The rows are grouped in 4 different ways at once. Each group adds its own fixed numbers to the row, and there is some noise. The rows also spread widely along 11 directions, which tell nothing about the answers.
Some rows, each with its group in each grouping after it:
[  5.8  -4.1 -52.4   7.7   3.4   2.9   8.9 -11.0   1.8  12.7 -32.1   4.1
   3.4   3.6 -11.2 -22.5  -4.5  15.7  -3.3   6.4 -21.9  14.4 -17.6] -> K_398 K_479 K_38 noti
[-11.8  13.8 -21.1   0.8 -30.3   4.5  12.7  -6.5 -11.3  30.8   9.6  -1.7
  26.1  -9.8  -5.9  -6.4  -4.6 -15.6   4.1  14.6  -0.4 -15.5   1.8] -> K_844 K_159 K_562 ravoz
[  3.5   6.9   3.6  16.9 -14.3  55.9  14.8   1.9 -13.1  -6.0  -2.6   4.8
  35.3 -13.8   3.3 -41.0   3.0  33.9 -24.6  -3.8  15.9  -3.0 -38.3] -> K_583 K_314 K_171 noti
[-22.8  10.1   2.1 -22.3   8.9 -38.4  14.1 -38.2  19.9 -26.5  23.1  -7.4
  55.7  22.4 -10.9  15.9  11.7   1.1  15.9   7.2 -22.3 -30.2 -30.4] -> K_489 K_715 K_933 dile
[  9.2   2.7 -43.9  21.9  13.8   4.3  41.9 -16.6   3.3  -6.8   1.1   3.6
  29.8  17.5 -13.3 -25.5 -16.9  12.6 -14.8  -3.3  -4.9  23.1 -30.2] -> K_583 K_479 K_933 dile
[  2.4  26.7 -12.1   0.3 -19.3   0.2  18.6 -34.8  -8.8  19.9  21.5   8.8
  40.0   2.4 -13.9  -6.1   6.3   5.9  -8.0 -29.5   5.9 -15.8 -24.2] -> K_693 K_159 K_38 sis
[-19.6  -2.6  15.9  28.8 -21.2  26.4  21.9   9.9   0.5  -9.8  14.5   6.7
  32.1  10.2  11.5 -13.7  -6.8  14.1  -8.7   4.1  21.2 -14.0 -17.4] -> K_693 K_314 K_171 ravoz
[ 14.1  -2.4 -13.2  28.3  12.3   0.1  20.5   5.4 -14.1   0.9 -26.3  14.3
 -27.4  -3.2  -4.9   1.3 -20.1 -19.4 -19.2 -34.9  26.7   7.9  18.5] -> K_398 K_715 K_562 sis
[ -3.5  -4.1 -33.9 -14.0  -5.7  -2.0 -10.4  -5.4   9.7  20.9   0.5  15.7
   3.2 -16.2 -26.0  47.0   5.0 -17.2  14.8  -0.2   9.9  22.4  11.2] -> K_489 K_159 K_38 ravoz
[  4.5   9.4   3.3   0.0  -9.7  -1.6   1.1 -34.4  19.1  -5.4  -9.6  14.9
  33.8 -13.7  -6.3  -0.7  24.4 -25.4 -14.6 -28.6 -24.1  -4.1 -18.8] -> K_844 K_479 K_933 ravoz
[  2.9  15.6  -6.7 -37.1   7.0 -24.1  -7.9 -32.4 -10.4  25.5  18.9   4.9
  -1.4 -31.7 -15.5  21.7  13.8  -9.3   7.7  -7.0  -3.1  10.6  18.2] -> K_398 K_314 K_171 ravoz
[  4.9   8.3 -12.8   7.5 -16.9  20.5   5.3 -13.2  -3.6  35.2 -18.5   8.2
  19.3 -30.1 -10.1 -37.5 -10.3  -2.5  -5.3  -0.4  -5.3  30.2   4.2] -> K_489 K_314 K_933 noti
[ 13.6   5.3  -2.8  10.6 -13.2 -22.2  18.1 -26.2  21.9  -3.4  14.8  15.8
  26.1  15.3  -1.6  15.3  15.6 -13.1  -8.2 -37.1 -20.1  17.9 -15.9] -> K_489 K_479 K_933 sis
[-15.8   2.0  -9.3  30.0 -30.7  13.9  -0.1  18.2  -4.7   7.2 -12.4  -5.5
 -13.3 -17.7   3.9  -1.8  -4.3 -26.9  -5.0  16.9  -1.7 -21.0  14.3] -> K_844 K_479 K_933 sis
[  5.6  13.5  11.0  -1.8  -1.0   4.5  23.0 -22.3 -13.8  -1.3   8.4   0.7
  32.4  -3.9   2.3 -29.6   2.7   8.4  -7.8 -11.8   0.9  -5.7 -22.3] -> K_583 K_159 K_562 ravoz
[ 12.7  -4.8 -36.0 -11.7 -26.7  18.0  -1.8   3.3  12.2  -4.4  -1.1   3.6
  13.8 -12.1  13.1  -2.4  34.6  15.1 -15.2  36.2 -54.7  42.5 -21.3] -> K_489 K_715 K_933 sis
[ 25.6  16.5  12.9   7.4  -0.3   2.1  19.2  -6.0 -26.3   8.4  25.1   8.7
 -16.0  -9.8   4.0   8.6 -10.6  -1.3 -21.2 -35.5  21.8  12.1   7.3] -> K_489 K_314 K_933 noti
[-15.6   1.8   8.8  16.6  13.5 -30.4  35.1 -28.8  10.4 -16.0   4.1  12.3
  34.6  24.3  -7.9   1.3 -14.7  -6.8   8.3 -31.6  13.1 -19.5 -17.9] -> K_398 K_159 K_171 dile
[  3.0   7.1  28.1  -3.4  -7.7  22.7   1.0  14.6 -26.8 -19.1  26.2  -3.0
  -2.8 -16.8  21.1   2.6  12.0  31.2  -7.2   7.1  13.0  -1.8 -12.4] -> K_693 K_159 K_171 noti
[ 14.9  -8.5 -24.7  11.0  23.0 -49.8  34.1 -23.5  14.6 -18.2   6.9  14.0
   8.1  56.8  -9.7  34.9 -13.7  11.0   4.3 -39.9  -6.8  10.6 -20.3] -> K_844 K_159 K_38 sis
[  5.5   3.6  -4.5  -4.2 -31.1 -34.1  -6.6  -7.0   6.9  30.5  37.1   9.6
   3.0   7.7   4.7  42.0  19.5  -6.6  17.8 -21.3 -17.0   4.4   9.1] -> K_398 K_479 K_171 noti
[ -3.9 -16.7   3.9  15.7 -22.2 -10.3  -5.6  18.7  20.8  21.5  12.9   9.3
  21.3   6.0  -8.6  25.6   5.1   1.0  29.6 -15.1   7.9  20.1  12.2] -> K_583 K_479 K_562 dile
[-27.3 -19.6  -4.0  20.1   5.5 -21.1  -3.0 -10.1  39.0 -29.4 -29.5  -0.2
  31.7  36.3 -13.7  21.5  -5.7 -12.6  19.7 -13.2  -6.7 -30.8 -10.8] -> K_693 K_715 K_933 dile
[ -6.2  10.4  15.2 -15.0  25.1  -8.4  11.3  -9.6   6.4 -36.6  18.3  12.8
  11.1 -27.2 -10.4  46.1  12.8 -25.3  -5.8   3.5  21.8  11.7   6.2] -> K_489 K_479 K_933 sis
[ -3.6   5.4 -17.0   5.6 -15.8  19.2  13.9   7.5   9.5 -27.2  14.6   6.0
  15.5  -8.5  10.7  30.5  27.7 -22.1 -23.8  21.3  -9.8 -11.2 -14.9] -> K_398 K_479 K_933 ravoz
[ 17.3   4.0  32.9   3.8  30.1  -9.7  24.9 -16.4 -14.7 -27.7  17.1  19.8
  -0.8   0.2  -5.1   1.7  -4.6  21.1 -11.4 -48.9  32.7  13.3 -15.6] -> K_489 K_715 K_38 dile
[ -3.5  22.1  10.9 -17.2 -24.1  15.1   2.6  -7.6 -10.7   2.2  37.7   5.3
  35.7 -25.2   0.4  10.8  26.0   2.1  -3.0  12.8   0.1  -3.6 -13.5] -> K_398 K_715 K_933 ravoz
[  4.3 -13.7 -11.2  -8.9   2.5  10.5  -3.8 -14.0  26.5 -11.7 -22.6  16.3
  34.8  -4.1  -4.6  -8.7  29.7  19.3   1.8   1.3 -32.0  32.9 -28.9] -> K_583 K_715 K_38 ravoz
[ 16.4  26.7  -0.5  -2.1 -26.3  16.3 -11.9 -18.3 -28.9  30.4   6.1   5.0
 -13.2 -37.0 -12.0  11.1  10.5 -29.1 -15.7 -39.2  14.3 -20.3   9.2] -> K_398 K_159 K_933 ravoz
[ -7.0  -2.5  21.7  -9.0  -0.9  22.5 -23.8  -5.8   6.5 -20.1 -30.2   4.6
   6.9 -43.2  -1.5 -14.2  33.7   9.6  -0.2  10.4 -12.6   4.7  -6.8] -> K_693 K_479 K_38 sis
[ -4.2  19.2 -20.5 -36.5  -7.5 -19.5  -8.1 -25.2  -2.2  14.4  25.6  -6.6
  21.1  -3.4 -19.5  35.4  22.8  12.6  14.8   5.6 -11.5 -21.5  -8.8] -> K_398 K_314 K_38 sis
[ 14.4   6.4   7.7   3.4 -27.9   3.8   7.1 -16.1  16.3   8.6  21.2  26.4
  16.9 -20.3  12.2  15.2  43.5 -21.3 -15.1 -21.2 -23.1  14.3  -7.6] -> K_583 K_479 K_38 ravoz

New rows. What belongs after each?
[ 15.9  -8.7   5.6   0.5  11.5 -33.2   9.6   7.0 -17.9   6.8  19.7  10.4
 -31.8   0.2   5.7   9.8 -12.9  26.6   9.1 -14.3   1.6  52.4  19.7] -> K_844 K_715 K_171 sis
[ 12.5  -5.9 -13.3 -20.7  21.2 -23.2 -19.9  -7.2 -11.8   0.2  -4.7  -4.9
 -36.3  -2.4 -18.7  33.8  -7.2   2.9  13.0 -18.3   3.0  18.3  14.8] -> K_489 K_715 K_933 ravoz
[ -4.3  -1.7 -18.7   2.3  -0.9  -6.1   8.5 -14.6   1.3 -17.0 -24.7 -11.4
  -8.5  -0.6  16.1 -29.9  13.9   1.6 -14.6  16.9 -45.0 -15.4 -16.2] -> K_583 K_715 K_171 sis
[-11.6 -19.1  -2.4  22.0   0.4  15.5  12.8   1.8  21.1 -21.8 -48.0  10.1
 -10.1 -22.0  13.1 -20.9  10.1 -23.3 -16.3  21.5 -21.1  -0.4   5.7] -> K_489 K_314 K_38 dile
[ -1.8 -12.3  47.7  -8.2  14.8 -35.5   7.4 -17.0  17.9 -28.5  11.6  21.6
  20.9   4.0   7.7  27.1  17.9   1.8  18.6 -26.0  -4.9  24.3  -4.9] -> K_398 K_159 K_171 ravoz
[-15.2   0.8  36.8  -6.8  22.0 -16.6   1.4 -12.7   3.8 -20.3   9.9   9.4
  25.6  -9.5 -12.4  14.5   0.9  11.8  20.7 -18.0  26.8   6.3  -1.4] -> K_583 K_715 K_171 sis
[-10.2   3.0  -0.7   9.7  -9.8 -19.5  -1.7  12.1 -21.0  19.9  14.5  -9.6
 -25.6   4.4  -9.4  25.2 -17.5   2.7  27.0  -3.4  24.1 -20.3  18.9] -> K_583 K_159 K_38 sis
[-14.0 -22.8 -18.5  -0.7   7.9  -9.3  16.9  -6.2  27.7 -38.4 -17.0   6.6
  18.8  17.6  16.9  -5.0  14.2   6.4  -7.3  30.1 -41.5  18.0 -25.8] -> K_489 K_715 K_171 ravoz
[ -8.7  -1.3 -16.7  37.6 -28.4  25.1  14.6  21.2  -2.2  14.0 -22.6   3.3
 -11.7 -19.3   6.0  -7.0  -9.8 -29.8 -13.3  19.7   3.5  -0.3  22.4] -> K_398 K_314 K_933 sis
[  1.8  16.7 -10.5   7.8 -18.2  31.1   9.5   4.9 -28.3  19.6  -6.6   2.0
   7.4 -33.1   2.7 -30.9  -5.7  -4.5 -19.8   7.7  12.8  -9.2   1.6] -> K_844 K_715 K_562 noti
[  2.9  13.9  43.1   7.3 -17.2  -2.3  -3.9 -13.5  -7.4   5.0   0.7  -3.1
   7.8 -10.3   2.6  -2.9  14.1 -15.1  -4.5 -44.0  10.8 -40.7   6.1] -> K_583 K_314 K_562 sis
[ 13.9   0.2 -27.8  -9.4 -19.8  -6.3 -21.6 -21.1  18.6  39.9 -12.0  19.6
  39.7   2.4 -29.5  25.3  14.9  -3.6  14.2 -48.7  -4.4  14.1  -3.5] -> K_398 K_715 K_562 noti
[ 18.4  14.8 -38.5 -29.5  12.1 -11.6  -2.2 -26.0 -13.1  33.5  14.4   4.1
   0.3 -27.9 -27.1  19.7   6.8 -10.9   1.3 -12.8   4.2  26.1  13.7] -> K_583 K_479 K_562 ravoz
[ 15.0   8.3   0.8  22.6   7.2  16.7  25.6 -12.2 -12.8   3.9  -2.4  21.7
   3.0 -20.4  -6.2 -21.3  -2.2  -0.3 -22.5 -37.1  23.0  12.1  -7.1] -> K_583 K_715 K_38 dile
[-18.6  12.0 -28.3  -3.4 -29.4  29.6 -13.9  10.2 -19.0  21.9  13.5  -9.1
   0.7 -29.0 -11.2  12.7   8.9  -3.0   1.9  23.3  16.8 -26.3  -1.9] -> K_398 K_479 K_171 ravoz
[ -0.4 -18.4 -17.8 -17.5  -1.2 -38.0  -9.1  12.6   3.3  16.1  26.0  -3.2
  -2.6  29.9 -13.6  55.5 -11.0  17.1  41.6  -1.4   6.4  27.2  11.3] -> K_489 K_159 K_562 ravoz
[-23.0  -0.6   8.3   5.6  10.8  13.2  18.4  19.9 -19.4 -40.2  10.8  -8.9
  -8.3  -4.8  18.0   5.9  -0.8   5.9  -9.7  35.8  17.4 -29.0 -11.4] -> K_398 K_715 K_171 ravoz
[  9.9  23.5  18.4  -0.7  -5.7  20.8  25.7 -10.1 -21.5   7.2  21.2   9.5
  34.6 -23.0  -4.7 -21.3   3.3  18.3 -16.1 -11.1  26.1  11.2  -9.8] -> K_398 K_314 K_562 sis
[ -8.9 -20.2  -8.3  11.9 -12.5 -29.3   4.2  20.0  16.2   5.4  19.0  11.9
  11.6  33.3  -6.7  53.2  -4.9  17.0  38.7   1.2   7.3  22.0   4.0] -> K_398 K_159 K_38 sis
[ -7.7   3.9 -14.9  -6.2 -18.0 -18.7  11.1 -13.6  15.2  26.4  32.4  13.8
  50.3  -2.3 -14.1  12.6   2.6   2.1  22.2  12.9 -13.8  36.1  -4.1] -> K_844 K_479 K_933 ravoz
[-17.6  20.4  -3.1  18.7  -6.7  -6.7  25.6 -16.0 -10.1  -1.6  -1.9  -5.9
  23.4   6.1  -7.0 -13.1  -8.1 -18.8  -7.4 -13.7  17.5 -52.8  -9.7] -> K_398 K_479 K_562 sis
[ 12.0  -5.1  -4.5  17.3  36.6  19.2  34.7   4.1 -14.5 -47.7  -7.7   2.0
  -0.4  11.4   1.2  -6.0 -19.7  16.0 -22.6  -3.4  23.3  16.7 -27.5] -> K_583 K_159 K_933 ravoz
[  8.3   2.4 -36.3  26.1 -31.0   6.1  26.3 -21.8   8.4  21.3  -6.5  16.6
  27.1  16.1   1.7 -33.6   1.2   5.4 -23.8 -27.0 -23.8  20.6 -28.2] -> K_489 K_715 K_171 sis
[ 11.1  -5.6 -21.0 -14.1  18.8  -3.5   3.9 -13.2   3.1  -9.0 -32.5  -0.6
  -1.4 -14.1   6.6 -17.9  12.0  -2.5 -10.6  11.8 -33.5  13.8  -3.5] -> K_583 K_715 K_562 noti
[-13.5   7.7  10.2  23.1   7.6 -16.3  23.3  -7.5  -4.3  -0.8  22.8  15.4
   8.9  -1.5 -15.3  26.0 -16.0 -19.2   3.2 -36.5  49.7 -16.7   8.7] -> K_398 K_479 K_171 dile
[-17.1  -5.1  11.4   9.0 -32.1  30.1  -7.7  -1.0  10.3  -3.4 -30.6   0.8
  24.3 -29.1   9.3 -34.7  17.0 -14.3  -3.1  26.9 -27.1   0.7 -11.5] -> K_489 K_159 K_933 ravoz
[ -9.2   4.8   5.8   2.0  16.5   7.8  -2.5  -9.7 -18.3   1.1 -25.1  -0.5
   4.6 -24.7 -19.8 -24.0 -18.6   1.4   7.1  -4.4  21.5  -0.8   2.4] -> K_398 K_715 K_933 ravoz
[  1.6  -2.0 -32.8 -13.5 -15.1 -19.0 -18.7  -4.1   8.3  14.9  18.0 -13.6
   3.2   5.0 -14.8  36.8  15.3   3.3  23.6   5.2 -22.2  -3.6  -1.3] -> K_583 K_479 K_933 dile
[ 10.3  38.5  10.6  -8.2 -16.5   1.5  15.5 -22.6 -36.0  20.3  38.9   5.2
   7.9 -22.1  -3.3   9.4   9.3 -21.0 -20.7 -36.1  28.5 -36.8   2.1] -> K_398 K_715 K_562 ravoz
[  7.0  28.5  10.5   8.1  -4.7 -12.3  36.6 -21.1 -18.1   2.5  33.2   4.3
  17.9   8.6  -1.4  12.7  -3.2 -14.0 -19.0 -34.9  28.1 -34.4  -1.5] -> K_398 K_314 K_562 sis
[  4.0   8.2  -0.3 -19.5  -8.0  -9.1 -13.9 -22.5  -2.7  42.3  19.8  14.1
  32.0  -8.2 -35.3  22.0   3.2  23.1  29.0 -34.1  20.6  19.7  -0.4] -> K_398 K_314 K_38 ravoz
[  3.4   8.6 -26.1 -17.6 -32.6  16.4  -2.9  -5.1   0.5  14.2   6.7  -3.8
  46.5  -2.5   4.4 -13.6  29.6  22.6   0.2  21.1 -34.8  -4.1 -30.3] -> K_398 K_715 K_562 noti
[ 14.4  -7.6  16.9  31.4  -6.3   1.0  30.7  -0.5   5.6 -22.3  -9.5  14.1
  18.5  18.4  23.2 -21.9   0.2   7.5 -13.2 -17.5 -19.5  17.1 -23.0] -> K_398 K_159 K_933 noti
[  2.4   1.4  -1.9  12.2  -3.6 -15.0  14.1   3.9 -32.3  27.2  11.8   1.7
 -22.8   5.3   1.2 -18.6 -23.7  24.2  13.6  -5.8  12.0  10.9   7.7] -> K_398 K_715 K_38 ravoz
[  6.0  25.4  21.9 -13.0   4.6   1.4  -4.9 -34.0 -10.2  -4.6  -7.5   0.6
   1.6 -51.3  -5.9 -12.6  24.7 -28.0 -16.2 -17.2  -7.2 -12.4   3.8] -> K_583 K_479 K_933 sis
[-15.2  -0.1  -0.5 -18.1 -13.6 -33.5 -17.9 -28.5  14.2  28.3  -6.6  10.6
   6.8 -19.8  -9.7  12.8  16.9 -27.8  23.3  -4.9 -25.6   1.7  18.7] -> K_489 K_715 K_38 ravoz
[ -0.9   2.6 -27.0   0.8  -0.5  -8.3  10.6  -7.3   0.9 -31.1  -6.6 -14.0
  -8.2  18.9  13.8   8.5  11.4  -2.8 -17.0  17.8 -34.1 -25.7 -16.1] -> K_693 K_715 K_933 sis
[-14.1   9.3   5.2 -22.6 -15.5 -19.5  -8.3 -31.7   7.0   9.2  12.3  -2.1
  34.4  -9.6  -4.2  -5.7  27.0   7.0  16.3   2.6 -29.0 -12.7 -18.0] -> K_398 K_479 K_171 ravoz
[  2.0   5.5 -25.4  -9.6   3.5  10.1   7.7 -23.1  13.4   4.8  -4.1  12.4
  30.4 -21.1 -15.6   5.8  14.6  -1.9  -8.8  -1.0  -5.3  21.7  -7.3] -> K_583 K_314 K_171 sis
